The same things were measured in two ways. Each way mixes the same 9 hidden numbers, adds some noise and spreads widely along 6 directions of its own, which tell nothing about the thing.
In the rows, 128 means zero.
Some things both ways: the first way, then the second way.
[ 94 144 142 107 156  67 102 162 170 140  84 147  57 190  92 134 150  96
 119]
[117 110 138 160  99 118 134 147 128 120 133 114 125 102 118 138 117  83
 137 135]

[122 178 149 104 104  97 142 131 121  98 100  61 114  94 153 138 116 193
 123]
[133 111 133 110 161 139 148 144 122 144 125 147 111 125 135 130 138 157
 141 125]

[133 170 180 166  81 101 157 136 124 136 105 102 123 169  98 129 157 146
 153]
[116 167 119 126 132 105 124 105 186 134 119  40  96 119 128 139 127 128
 134 148]

[ 85  79 118  99  84 220 154 104  97 117 176  75 183  56 170  88 121 125
 130]
[102 141 113 141 143 127 115 134 164 101 124  81 118 109 116 170 144 103
 124 141]

[111 189 185 108 175 122 117 173 122 160  90 146  94 173  56 170 125  82
  97]
[ 99  97 129 181 152 156 111 128 143 118 189  64 138 134 108 124 109  96
 122 208]

[144 118 107  89 118 156 140 106 104 136 136 118 138 110 160 160 109 125
 141]
[113 151 121 132 145  99 150 164 162  92 149  58 159 166 146 116 107 134
 163 165]

[159 139  92  84  78 107  83 124 143 131 141 116 131  66 161 124 111 120
 103]
[117 139 102 178 149 114 138 165 133 120 159 104 133 117 135 115 124  83
 160 116]

[142 137 136 137 121 143 147 107 103 142  80  92 107  91 190 158 107 179
 193]
[160 122 126 145  90 112 142 119 131 118 131 101 106 104 113 125 106 110
 147 120]

[137 163 184 181 129 141 127 159 138 136 153 120 128 134  81 121  99  88
 104]
[131 131 104 135 132 161 118  93 128 172 121 138 145  79 153 103 138 136
 137  89]

[141 135 172 140  55  72 117 106 143 120  76 183 111 208 139 114 138 130
 161]
[108 112 108 119  89 121 134 152  95 179 120 139 158 143 143 112 117  73
 157  82]

[105 178 162 110 167 134 145 133 157 158  96 120 108 122  94 165 103  96
  66]
[169 126 171  97 114 124 139 139 105 157 103 143 113 143 102 115 121 125
 137 105]

[ 93  77 146 224 179 167 157 135 118 140 172 111  99 155 149  93 125 141
 163]
[121 111  77 148 157 134 149 153 121 133 111 143 147  91 143 118 123 140
 153 106]

[141 164 131  99 140  98  76 127 148 132 114 135 135  64 130 137 110 137
  88]
[125 122 126 137 156 134 138 162 127 139 129 114 150 114 133 114 131 115
 138 124]

[ 69 104 188 144 125 174 137  74 150  86  53 104 149 132 171  60 158 206
 209]
[ 78 163 118 174 105 109 125 106 143  91 107 143 154 108 146 132 109 109
 151 152]

[182 129  96  91  54 184 119 130 120 167 127  98 160  80 133 148 117 144
 122]
[142 140  91 118 129 129 164 126 157 105 109 150 119 156 126 147 139 131
 157 111]

[141 166 169 106 103 109 121 118 144 128  50 132 130 122 126 152 113 182
 132]
[103 143  92 144 122  91 149 114 132 102 142 110 123 119 169 120  95 146
 182 146]

[ 72 114 152 144 133 156 137 141 174 146 143 109  97 155  98  86 155  33
 115]
[170 101 162 100 113 176 143 155 151 155  69 166 159 149  93 135 158  83
 110  94]

[154 114 126 114  86 100  93 101 147  83 149 115 150  88 159 104 138 152
 132]
[106 148 166 142 117 116 118 122 134 132 124 125 102 107 128 145 135 103
 131 134]

[107 146 128  87  60  39 145 107 146  99  69 109  99 157 163 125 153 186
 154]
[ 97 124 133 107 136  99 140 127 121 125 130 106  94 125 139 157 123  92
 156 163]

[137 198 126  89 155  66  78 106 156 118 116 131 139  78 124 135 141 117
 110]
[106 145 111 161 149  93 148 109 155  85 143  55 146 108 159  92  71 162
 169 220]

[105 129 116 104 190 151 170 136 152 143 134  96  96 155  98 170 107  78
 124]
[121 158 120 143 105  98 177 119 135  85 151 115 139 103 156 116 117 144
 160 147]

[124 119 120 176 134 118 159 111 119 147  92 113 103 159 170 129 131 211
 202]
[ 85 153  97 166 131 101 122 104 101 152 128 118 124  64 145 115 120  65
 153 124]

[102 152 160 172 116 150 135  81 111 107 107 106 168 119 175  65 135 209
 198]
[142 179 109  68 146 148 144 100 154 132  55 126 190 150 113 117 148 160
 117 116]

[124 106 203 185 111 132 118 102 135  94 115 154 164 117 138  90 124 176
 151]
[104 120 100 110 147 154 148 149 120 145 128 145 146 114 128 146 169 125
 120 102]

[146 119  69  96  55 104  78 101 152 126 159 128 150  94 174  78 143 132
 119]
[138 170 180 108 134 139  99 112 127 152  79 139 120 149  71 149 159  34
 111 116]

Other things, the second way, with their names:
q106: [120 151  93 190  59  76  99  63 151 109 112  54 129  58 161  96  47 116
 180 142]
q257: [128 139 113 141 113 126 122 111 104 140 108 139 154 125 122 104 106  86
 152 120]
q841: [101 149 124 208  86  61 111 109 112 126 139 108 103  72 172  89  54 121
 195 131]
q622: [133 179 140 102  82  72 183 143 125 113  92 146 115 121 126 137 137 136
 147  87]
q755: [161 145 130  92  86  76 142  55 131 118 113  74  60 115 130 132  80 126
 177 163]
q973: [128 130 150 124 113 123 152 127 150 130 136  73 120 124 103 133 133  92
 114 167]
q360: [ 77 110 128 127 178 157 108  92 148 137 121 119 123 132 146 145 125 111
 141 206]
q521: [126 155 138 141 140 111 127 125 132 131 138 103 128 130 142 106 113 118
 159 134]
q738: [113 152 110 146 146 154 144 126 129 159  89 155 206  89 142  84 146 101
 125 110]
q419: [140 116 152 119 135 125 107  98 100 154 128 116  88  91 127 131 118  77
 150 138]
q794: [144 114 161 168  35 123 113  95 108 147 103 158 132  89 118 107  89  82
 143 106]
q49: [ 86 100 107 168 151 151 110 148  72 198 127 194 112  85 116 129 147  90
 122  78]
q934: [127 150 157 168 163 106 115 134 125 138 154  67  98 110 107 112 113  72
 140 166]
q830: [170 111 110 121 114 140 168 141 170 106 103 145 125 176 116 129 111 180
 154 123]
q966: [165 118 129 138  79  99 161 100 101  96 159  96  79 118  71 137  95 102
 137 161]
q251: [136  99  81 117 128 128 177 149 116 103 158 135 125 116 149 137 128 162
 161 115]
q391: [156 136 166  50 157 151 154 145 147 126  98 119 117 138 100 172 184 129
 103 123]
q7: [103 143 135 138 100 113 118 135  83 182 107 166 118  85 127 124 136  95
 131  64]
q495: [143 114 128 122 127 135 131  67 119 113  99 130 120 116 102 131  99  84
 145 192]
q856: [136 124 114 127 117 111 156 146 128 123 126 118 129 125 136 121 114 134
 156 119]
q255: [120 175 119  97 136 123 139  94 124 140  97 122 152 124 126 119 139 107
 135 126]
q868: [157 122 181  99 120 155 116 105 113 169 122 116 107 137  70 139 151  38
 103 138]
q949: [121 172 109 108 178 127 108  98 107 158  94 151 146 139 148 106 131  76
 173 107]
q862: [136 135 159 144 121 111 146 146 191  90 101  89 129 130 137 128 103 167
 144 169]
q931: [122  99 133  87 154 147 118 100 154 125  68 125 161 132 170 119  92 171
 165 182]
q99: [134 119 135  98 163 136 143 114 126 130 115 139  74 110 108 166 152 131
 126 144]
q872: [100 160  70 163 168  81 169 165 165  90 137  64 160 131 167  96  95 144
 186 161]
q62: [146  98 113 138 117 152 107 129 126 107 126 122 109 128  75 168 125 122
 118 118]
q131: [130 149 211 110 141 124 109 167 125 173  89 156 126 172 122 123 140  70
 142 107]
q552: [124 122 148 100 155 151 139  80 122 137 133 136 127 141 137 124 129  86
 149 190]
q980: [151  93 198 110 127 156  90 122 119 142 118 111 146 189  97 116  88  79
 140 187]
q273: [138 170 152 120 156 102 128 120 149 111 133  79 102 165 116 128 117 107
 155 165]
q382: [ 91 149 101 180 147  99 118 120 150 102 117 110 103  89 142 140 103 135
 158 151]
q127: [ 92  96  92 136 142 134 147 146  98 164 115 145 137  96 126 121 126 127
 126 129]
q647: [148  89 130 119 115 152 137 150 124 125 121 138 116 145  80 162 138  91
 118 122]
q908: [121 132  98 159 131 120 175 170 162 101 154  54 152 106 105 129 139  95
 119 148]
q661: [ 83 134  60 126 163  92 164 123 202  81 102  39 158 124 186 121  80 195
 177 217]
q225: [138 102 169 144 112 161 104 110  97 165  95 200 117 107 103 128 129  89
 124 109]
q894: [124 142 114 157 134  89 129 134 178  93 139  36 108 107 142 128  90 165
 155 167]
q679: [118 124 121 143 159  91 135 214 168 111 133  65 103 122 148 150 126 135
 161 109]
q695: [153  94 185  96 109 164 149 166 111 159 135 161 102 119  88 165 185  79
  94  85]
q488: [100 109 140 117 119 160 117 120 109 161  95 191 156 153 125 127 125 135
 128 125]
q236: [141 128  88 171 104 119 186 141 120  98 163 123 142  94 117 107 120 146
 137 117]
q836: [138 130 141 115 146 125 128 101 135 124 106 134  85 115 125 151 129 113
 151 146]
q546: [173 136 136  85 118 110 140  67 131 125 119  83  43  93  93 161 131 120
 133 145]
q485: [132 122  62 141 154 140 164 153 116 115 107 175 162  97 136 123 140 145
 152  84]
q921: [130 162 124 120 119  67 166 105 160  63 118  91  64 115 132 166 109 147
 169 170]
q589: [128 105 137 114  91 127 133 128 117 120 138 141  98 131 121 167 134  83
 148 116]
q32: [128  86 132 102 136 184 160 170 142 121 147 139 181 176 115 131 146 188
 106 146]
q464: [ 97 127  89 192 161 124 146 155 146  85 170 127 107 102 137 145 127 159
 149 138]
q747: [117  86 106 128  54  86 135  92 139 114 102  95 119 115 168 115  33 196
 184 174]
q221: [116 132 102 145 139 101 156 152 136  90 128  96 137 107 131 134 114 119
 151 151]
q620: [165 152 172 111 118 132 130 115 145 130  93 119 134 136 102 120 128 118
 126 129]
q216: [161 135 152  71 158 120 126 126 137 133 118 109 108 167 156 129 123 121
 183 126]
q837: [150 142  64 115 145 145 211 130 117 100 118 186 175 141 120 109 149 140
 148 107]
q258: [ 81 117  87 167 126 123 158 147  89 129 150 171 150 112 136 115 118 135
 145 127]
q517: [ 80  96 147 155 107 147 128 111 158  97 119 151 185 137 190 107  72 197
 164 209]
q762: [132  88 151 180  67 121 104 104 134 151 108 111 102  82 120 119  77  78
 143 144]
q321: [126 117 114 149 130 128 124 125 157 118 116 100 143 110 148 117 101 134
 156 144]
q96: [141 110  98 120 115 146 164 111 100 160 139 133 125 108  96 121 143  89
 119 119]
q103: [148 108 120 154 160 158 138 153 132 124 111 175 149 158 113 117 125  92
 157 127]
q920: [130 126 117 126 123 132 127 130  98 137 101 158 152  94 139 119 122 123
 149  91]
q812: [152 171 130 157  91 107 169 144 173  92 120 122 116 145  98 135 133 149
 129 103]
q609: [180 135 115 113 118 115 171 155 133 110 122 117 118 138 100 121 119 198
 136  94]
q656: [125 137 133 146  72 105 149  96 123 136  92 140 126  85 124 115 103 108
 138 130]
q246: [ 86 119  94 124 126 120 145 118 136 141  92 154 142 115 174 128 114 118
 172 136]
q861: [ 96  75 131 144 140 189 112 106 110 165 119 176 189 106 166  95 109 131
 141 162]
q338: [118 151 128 141 114  75 143 109 163  98 103 102  95  86 180 127  88 174
 182 149]
q438: [128  89 149 129  99 134 158 164 145 112 176  70 133 123 121 139 126 129
 120 161]
q354: [159 118 118 168  64 116 169 133 154  78 141 106 140 115 116 120  97 136
 146 135]
q641: [145 123 130 107 127 141 145 114 167 116  99 110 143 124 141 125 120 159
 142 150]
q978: [124 160 130 132 124 108 149 135 164 100 135  99 113 118 146 143 137 142
 147 125]
q5: [119 108 185 130  93 134 119 120 142 132 107 138 111 165 106 147 110  86
 133 169]
q52: [120 118  98 120 169 120 138 135 121 129 137 100 121  95 159 124 120 130
 165 135]
q472: [156 163 194 137  63 130 110  80 108 182 100 153 113 119  84 108 129  50
 115  96]
q26: [ 98 155 153 135 166 108 108 116 173  82 158  38 116 152 144 146 108 118
 156 215]
q613: [191 156 146 110 118 116 187 160 125 108 157 130  68 145  59 159 176 112
 113  81]
q947: [102 157  93 194 107  76 131 114 167  71 125  71 133  99 155 115  68 137
 179 168]
q727: [132 109 104 156 136 120 132 113 147 125 101 109 120 107 134 112  86 128
 163 162]
q110: [ 96 138 138 127 124 122 144 154 134 126 148 105 166 130 156 114 126 153
 137 142]
q594: [ 99 139 153 120  91  85 113 100 103 137 108 136  99  99 156 132  90 154
 160 130]
q71: [139 157 111 136 152 124 132 133 185  99  92  69 180 146 136 109 110  98
 159 156]
q677: [ 87 138 118 137 160 156 119 103 131 149 141 121 179 141 156 101 128  87
 148 166]
q992: [138  95 144 119 112 151 114 113 122 151 100 135 128 100 120 132 121 103
 130 127]
q832: [118 102 140 152  96 116 143 128 140  93 119 146 103 125 126 150  94 163
 147 160]
q691: [170 129 155  82 114 112 150 126 123 129 104 129  76 136 102 152 133 126
 141 113]
q144: [ 90 131 148 173 151 141 108 151 147 137 129 154 116 130 136 142 138 114
 137 126]
q470: [162 192 158 106 109  93 156 162 160 119  89 112 143 187 109 114 130 126
 148  90]
q943: [114  98  70 155 127 115 149 124 144 120 143  74 120  68 155 121  98 153
 155 150]
q66: [131 119 147 117 107 126 123 142 114 160 117 119 138 136 124 118 119  93
 141 110]
q531: [ 91  89 126 128 179 185 102 130 131 160  94 184 171 127 170 118 127 151
 147 139]
q291: [125  91 149 133  88 125 127 166 141 136  79 145 172 119 165 113  90 138
 161 112]
q791: [146 152 124 118 122 141 172 124 134 123 116 141 144 140  88 129 156 106
 112 123]
q860: [ 90 187 132 188  80  48 139 140 163  94 139  50 137  83 175 103  85 132
 169 135]
q907: [100 171  88 174 116  95 181 149 141 101 135 110 157 127 111 115 127  82
 140 135]
q638: [138 124 142 131 139 126 110 186 138 173 111  76 145 123 120 106 120 127
 129  90]
q341: [122 103 104 127 117 131 157 147 132 103 134 110 145 101 132 139 123 156
 131 137]
q854: [125 127 133 141  98 110 163 130 131  83 148 107  92 128  75 172 133  78
 120 167]
q164: [111 120 113 132 115 136 123 106 122 129 125 128 118 123 107 146 123 114
 128 140]
q146: [ 85 143 176 120 113 116 121 140 105 169 133 170 106 121 166 139 148 107
 148  97]
q740: [ 96 117 141 111 160 148 105 111  99 177  86 167 169 112 170 100 117  95
 157 141]
q196: [185 134 187 134  73 123 153 110 134  81 157 112  91 152  70 143 117 111
 124 158]
q570: [167 145 102 146  85 124 130  91 131 108 151  84  98 100  81 142 125 102
 124 104]
q283: [117 130  86 151  59  69 147  96 135  84 150  94  57  76 145 164  90 171
 166 122]
q153: [151 132 103 140 142 114 160 140 115 127 145 113 135 111 133  98 115 117
 161 119]

Some of these things the first way, each followed by its name:
[181 170  95  83  83 110  74 144 102 131 143 101 153  74 143 135 119 203
  92] -> q49
[128 125 168 171 144  80  99 169 134  94 114 110  72 174 124 108 136 193
 145] -> q464
[144 145 174 126 170  90  85 135 190 136 105 182  93 143  83 157 113  44
  89] -> q196
[110 161  89  35  92  90  99 129 131 124 165 130 103 144 142 122 127  20
  74] -> q980
[198 170  80  85 115  73  47 108 158 158  71 160 139 103 137 150 157 186
 159] -> q907
[130  81 130 160 110 124 159 119 104  97 169 104 105 142 180 126  99 127
 171] -> q251
[123  86 122 176 148 173 179 148 124 167 155  95  97 150 125 150 115 134
 137] -> q836
[100 133 188 161 144 129 159 118 163 113  80  87 109 123 121 126 139 162
 142] -> q338
[150 157 139 130  93  73 108 111 158 121  60 122  89 162 158 122 141 186
 163] -> q470
[143 124 111 111  76  88 138 109 137 102  90  80  87 149 191 126 137 204
 162] -> q131
[156 143  82 102 109 109  96 112 131 116 170  97 132  80 170 118 123 110
 129] -> q620
[119 161 114  84  94 184 132  99 112 155 120  91 159  60 161 124 118  90
 146] -> q106
[129 108 141 102  84 169 149 127 123 124 174 113 161 107 112 137 114  68
  93] -> q283
[140 172 115  85  77  74 105 117 151  99 141 103 123 105 149 113 117 106
  97] -> q521
[114 169 161 115 115  94  88 131 157 103  79 103 104 115 142  94 137 169
 127] -> q225
[156 143  91 105  75  86  88  83 147 107 154 115 156  69 180  93 147 131
 137] -> q872
[107 160 121 122 168 123 139 155 118 159 154 120 113 169  83 145 146 111
  99] -> q127
[ 55 121 171 112 109 170 159 119 131 129 100 102 120 130 140 100 131 104
 127] -> q647
[132 132  93  40 134 147  83 144 136 139 141 113 118  92 122 147 127  74
  90] -> q291
[174 153 145 151 116 101 103 115  95 126 111 120 143  61 169 149 125 191
 177] -> q943
[146 138 156 186 128 128 121 110 120 146  99 110 119 108 160 119 150 180
 185] -> q727
[116 108  87  99 176 145 123 160 106 145 206 122 113 134 109 149 114  59
 103] -> q341
[ 62  86 154 110 101 164 197 143 142 135 120 111  83 206 109 131 114  61
 117] -> q589
[ 98 120 174 157 182 138 167 147 131 147  76 117  98 135 113 169 102 195
 138] -> q391
[115 156 197 120 164 112 104 160 121  92 149 149 117 188  67 129 125  68
  96] -> q32
[156 153 108 125 103  86 107  98 138 118 132 108 123  63 190 128 102 140
 139] -> q153
[138 149 125 115 159 144 121 139 131 171  92 139 123 125 113 165 105 172
 114] -> q740
[141 168 128 113 153 103  86 171 128 161 170 149 108 123  85 151 113  70
  46] -> q638
[194  99  69 135 130 174 165 125  98 182 174 117 131 129 135 203  97 114
 155] -> q552
[172  62 110 146 145 164 101 124 111 119 208 130 140 126 138 130 143 103
 141] -> q832
[176 132 117 110 123  88  94  89 166 124  73 143 141  95 155 154 133 214
 151] -> q622
[ 75 149 162 122 138 167 118 116 173 168  78 132 131 100 111  98 133  88
 114] -> q71
[152 198 119  81 126  63  75 118 171 137  76 130 124 108 110 140 160 135
 132] -> q656
[171  98  70  59  29 129 171 102  92  66 176  37 139 120 198 148 115 175
 157] -> q146
[175 169 105 119 161  76  74 136 134 128 130 126 102 104 139 155 115 131
 145] -> q236
[111 183 119  39  73 130 149 108 111 127  82  75 130  97 164 147 114 137
 124] -> q66
[ 84 135 159 144 129 100 104 119 175 110 114 131 103 163 121  68 165  93
 140] -> q947
[104  68 161 158 122 135 161 114 145  92 175 107 116 129 142 114 119  76
 130] -> q695
[119 133 183 171 174 118 127  97 163 158  96 192 124 132 116 149 116  81
 125] -> q966
[ 99 111 163 150 115 187 153 102 118 116 138  85 145  87 163  99 126 116
 157] -> q321
[117 108 191 190 167 162 128 121 116 103 159 133 133 156 124 100 125 106
 164] -> q861
[129  95 137 160 115  94  56 168 120 121 191 181 101 168 127  76 128  89
 105] -> q62
[128 171 168 104  89  86  84 134 136  91 104 142 130 184 107  90 155 150
 120] -> q488
[107 158 112  94 133 117 180 125 116 143 122  76 101 155 125 165 146  98
 158] -> q973
[141 197 172 105  77  75  81 161 167 119  95 113 100 154  80 111 156  91
  94] -> q830
[190 139 112 142 103 127 148 114 136 193 142 157 141 115 110 196 109  78
 112] -> q755
[ 80 129 195 136 172 173 174  84 159 116  60 101 133 119 131 133 130 140
 163] -> q860
[173  90 120 152 148 175 102 108 129 152 152 148 130 118 148 140 121  82
 167] -> q794
[107 158 149 124 116  67 128 137 154 115 102 119  78 173 127 123 135 120
 130] -> q856
[137 202 139 131 151  73 127 169 150 187  94 155  82 192  56 178 128  88
 107] -> q96
[152 121 158 188 137  58  89 120 176 110 138 166  88 178 130 103 144 106
 131] -> q841
[136 163 156 134 100  70  99 124 139  94 105 105 113 118 146 106 144 149
 161] -> q641
